All groups share one centre, and each spreads out both ways along 9 directions, with some noise.
(in the rows, 128 means zero)
Some rows, each with its group after it:
[132 132 123 115 123 105  90 145 134 156 121 141 122 109  99]  tof
[132 150  81 114 158 127 120 152 182  99 146 103 129 101  57]  Givak
[127 165 140 130 118 100 120 119 100 128 121 151 129 119 125]  tof
[110 102  95 133 149 146 114 193 179 128 156  81 138  77  77]  tof
[166 127 151 167  80 142 145 141 124 140 117 115 119 178 143]  Givak
[107 148 107  87 171 130 193 118 170  91 118 101 136 130  95]  vus
[134 150 154 130 133 137 126 163 135 110 105 125  44  77 102]  Mafor
[120 136 111 131 144 135 115 160 137 175 125 122 153 102 131]  tof
[102 126  90  98 124 137  54 117 146 163 116 147 125 165 127]  gisi
[ 65 168 152 143 133 116 153 137 125  28 143  95 156 122 124]  gisi
[132 123 199 169 117 115 115 154 103  96 126 132 102  82 160]  Mafor
[189 179  91 139 109 135 132 136 156 121 120 122 101 168  75]  tof
[115 167 133 131 131 104  83 143 150 120 123 134 161 122 125]  vus
[122 162 105 123 132 111  31 140 170 155 120 147 173 142 133]  tof
[166 124 121 154 124 144 121 146 137 142 133 118 125 146 131]  tof
[ 91 139 107 130 164 132  84 132 160 100 145 112 197 146 153]  Mafor
[159 159 144 124 165 125 156 155 146 104 103 107 106 149 113]  vus
[ 75 120 111  96 147 160 167 115 120 113 114 109  95 157 131]  gisi
[102 184  71 117 150 149 120 107 132 128 136 135 143 127 122]  Givak
[ 48 139 114  99 212 166  95 143 110 122 113 121 102 103 171]  vus
[136 134 105 102  96 137 193 119 127 166 107 130  86 138  79]  Givak
[109 142 141 135 123 141 108 126 131 122 125 140 110  94 152]  Mafor
[123  80 135 122 141 137 159 131 140 126 136 108 140 120 132]  Mafor
[100 128  74 148 102 177 117 141 131 169 155 118 124  91 116]  vus
[ 72 134  60  73 204 134 112 137 110 131 134 113 126 131  86]  Mafor
[151 130 154 101 127 113 169  73 123  78 106 144  93 178 135]  tof
[ 75 146 100 139 129 124  26 123 160 106 161 134 197 125 150]  Givak
[ 57 194  83  98 158 155 139 104 112 127 112 135 121 135 139]  Givak
[121  43 175  82 156 132 173 118 163 157  88 114 142 161 179]  gisi
[139  93 143 114 124 139 170 130 201 129 114 104 127 116 121]  Mafor
[145  67 146 186 110 132  41 147  66 144 176 150 118  79 159]  gisi
[ 92 111  95 108 115 135 112 104  95 163 144 153 109  94 118]  vus
[106  99 135 118 142 115  92 129 131 136 143 137 151  82 140]  gisi
[144 136 141 128 132 131 159 151 101 129 110 121  73 124 107]  Givak
[ 93 176 110 126 112 113  88 111 127 121 139 151 151 103 122]  Mafor
[ 66 158 124 153 108 144  78 129 134  96 141 122 176 151 173]  Givak
[103 116 128 132 127 126  94 127 106 128 143 140 128 104 140]  Mafor
[104 110 142 144 150 172 168 114  42 125 126 129  80 131 188]  gisi
[100 203  95  98 172 120  54 135 128 167  92 159 127 131 133]  tof
[174 145 140  68 174  88 150 141 168 193  65 144 109 108  97]  gisi
[163 150 108 145 158 172  94 131 124 112 117 124  89 189 154]  tof
[109 110 121  82  96 112 184  81 159 169 119 148 152 105 112]  Mafor
[123 167 154 144  96  96 146  87  94 135 127 162 190 133 177]  vus
[140 154 107 169 103 130  57 149 138 101 154 124 140 142 111]  gisi
[142 130 144 153 147 149 158 171 119  93 127  93  85 129 113]  Givak
[ 93 110  98 141 138 172 171 129 140  81 168  85 135 112 118]  gisi
[138 132 101 150 153 146  75 170 146  97 151 105 110 114  96]  Givak
[143 119 154 148  97  96 130 160 185  85 145  96 166 118  82]  Givak
[102  68  96 171 136 190 104 115  96 124 194 118 154  96 187]  gisi
[ 78  87  80  81 112 145 137  87 233 142 149 113 195 110 117]  Mafor
[150 175 113 153 112 139 205 106  95  99 144 121 123 139 114]  vus
[ 97 127 110 131 154 148 131 152 155 125 144 100 160 102 125]  tof
[ 38 123 112 132 152 183 157 130 128 147 142 107 157  75 185]  vus
[135 143 159 173 125 101 104 125 104  54 159 126 169 135 145]  vus
[162 115  84 138  67 120 167  53 120 116 178 145 178 161 107]  vus

New rows. What belongs after each?
[124  87  93 103 140 122 127 129 163 157 156 128 144  51  86]  gisi
[134 108 116 132 114 117 113 122 141 103 158 123 144 123  99]  vus
[177 155 113 138 108 136 162 117 133 180 113 135 143 161 135]  tof
[ 72  67 132 129 144 104 112 135 135  79 181  99 215 104 126]  Mafor
[ 23  82 169 125 101 135  91 137 102  38 135  99 106 184 146]  gisi
[138 129 109 155 163 147 160 155  89  93 155  91 131 147 116]  Mafor
[146  93 120 123 105  94  85 118 152 104 157 132 153 131  90]  vus
[100 132 113  72 128 103 194  50  92 143 121 163 139 126 127]  vus
[101 115 152 127 111 100 134 104 136  92 145 131 176 110 141]  tof
[181 129 100 138 129 155 152 144 171 164 118 106 134 165 118]  tof
[130  93 110 118 140 114 117 117  93 141 162 148 112  58  99]  Givak
[118 180 184 143 129 118 168 166 106 162  81 132 122  90 163]  vus
[ 48 156  86  72 121 117 218  72 127 167 135 144 184  73 114]  tof
[159 137 119 145 108 116 145 169 173 147 133 102 157 110  81]  tof
[ 82 106  92 106 101 122  87  94 143 181 151 154 194 104 139]  tof
[143 128 106 143 199 132 103 189  80  95 142  92 106 159  93]  Mafor
[156 100 130 127 102 140 148  68 120 119 132 148 118 182 155]  tof
[167  25 144 133  99 143 119 103 136 123 147 128 105 160 143]  tof
[ 93 108 126 116  86 123 141 114 130 107 135 119 129 154 104]  gisi
[ 99 171 153  83 129  72 102 140 165 107  82 131 131 153  90]  gisi
[100  80 124 115 156 153 127 116 141 115 141 111 134 125 155]  tof
[ 82  92 102 108 172 169 168 116 161  96 148  91 152 120 145]  vus
[129  75  87 162  80 143 156  67 106  67 220 117 177 130 112]  vus
[160  32 130 126 103 151 161 106 149 129 147 112 113 150 129]  tof
[114 167  99 101 134 166 183  94 151 153 103 137 106 126 140]  Mafor
[168 130 166 173  99 133 152 141 102 129 120 125 122 159 159]  Givak
[116 139  88 126 113 138 136 130 132 173 143 127 155 104 111]  tof
[ 94 141  82 114 155 134 106 106 135  82 156 123 139 126 103]  vus
[138 154 103  93 133 136 234  79 142 168 108 135 154 131 132]  gisi
[116 109  87 114 144 154 127 126 153 141 146 117 134 108 114]  gisi
[156 125 117 107 111 108 133 109 148 178 117 152 148 123 116]  gisi
[102  94 162 132 118  97 103 121 138  87 150 128 165 106 136]  tof
[127 105  86 116 130 158 139 125 163 159 137 112 141 133 116]  tof
[164 147 123 130 125 126 105 120 131 181 101 151 144 165 161]  tof
[123 138 131 162  90 121 132 112  57 137 158 153 125  98 134]  tof
[185 156 129 152  71 131 229  67 108  91 140 133 123 178 121]  tof
[161 139 150 137 142 111 141 163 119 115 112 116 101 129 104]  Mafor
[124 133 127 132 135 121 108 132 111 108 140 130 121 119 119]  vus
[119 100 181 129 107 121 179 134  99  99 106 113  91 168 133]  gisi
[117 188 122 162 166 147 119 138  73  87 138 128 113 115 152]  Givak
[111 128 153 141 141 143 155 135 146  94 130 109 132 106 155]  Mafor
[129 167 118 150 176  92  98 168  44  91 148 120 139 147  99]  Mafor
[138 116 129 109 107  78 129 131 133 142 133 134 152 120  73]  Mafor
[122  84 144 124 157 151 145 145 121 132 126 110 105 114 146]  vus
[ 94 109 138 132  65 139 190 137 122 117 132 102  96 127  87]  Givak
[150 148 143 192 134 121  79 162  90  71 171 120 132  97 128]  Givak
[173 139 187 178 114  99 110 163  90 129 120 137 132 125 153]  tof
[148 157 147 146 128 121 182 134  98 111 123 120 119 125 122]  Mafor
[148  89  88  95 172 142 159  81 148  74 149 108 131 184 107]  vus
[ 96 154  62 134 172 173 126 114 148 123 164 116 170  92 147]  gisi
[157 101 153 182  80 152 177 130 153 108 145  92 175 172 163]  Givak
[152 172 117 186  81 127 117 142 131 102 163 121 160 126 110]  vus
[155 168 112 150 116 120 121 165 125 141 130 121 120 112  84]  tof
[ 83  49 151  84 140 123 111  74 134  96 135 140 125 134 164]  tof
[113  98 157 122 133 119 119 101 106 101 133 142 122 132 160]  tof
[145 185 140 132 143  94 126 187 161 133 104 112 143 106  84]  tof
[108 169 127 127 157 118 104 158 142 108 121 118 142 112 117]  tof
[165 148 103 141 116 110  78 118  92 162 141 171 120 108 115]  Givak
[136 189 110 156 113 143 135 140 132 136 126 126 140 133 132]  vus
[180 201  72 150 147 107  79 121 160 106 165 140 184 110  91]  Givak
[148 146 146 148 124 118 148 134 106 112 130 127 129 119 127]  Givak
[163 202 141 156 119  99 113 158  81 175 102 155 126 116 129]  tof
[106 129 163 159 115 120 151 104  84  67 155 130 149 113 162]  tof
[141 144 181 159 134 106 139 155  62 164 111 146 134 101 172]  tof
[135 163 194 148 164 114 186 154  67 117  98 126 106 111 168]  tof
[100 140 175 201  88 111  87 148 171  38 167  94 243 150 178]  Givak
[ 97 162 148 121 122 121 168 123 191  96 106 101 197 168 153]  Givak
[111 132 128 131 131 116 150 164 128 109 143 105 116  73  76]  tof
[ 90 174 131 151 148 127 118 130  98 125 136 136 171 106 172]  tof
[135 182 144 168  76 110 173 116 104 124 139 135 166 112 134]  vus
[128 124 142 154 206 134  96 135 116 140 149 139 186  47 208]  gisi
[133 128 124 135 151 139  99 123  96 162 128 152 125 111 170]  gisi
[ 99  87  92 116  84 159 140  72  99 176 147 152 133 151 152]  gisi
[155 120 113 123  60 108 120 120 125 201 128 159 119 109  88]  vus
[172  98 145 149  88 137 186 131 108 134 130 117  96 151 108]  gisi
[134 101 137 123 161 152 178 153 128 126 120  98  93 113 119]  tof
[127  83 112 143 126 164 100 114 123  80 166 116 102 143 135]  tof
[ 94 148 188 162 112 111 200 116  63  64 139 118 141 113 158]  gisi
[164 166  73 157 160 164 120 109  81 140 153 146 118 124 150]  Givak
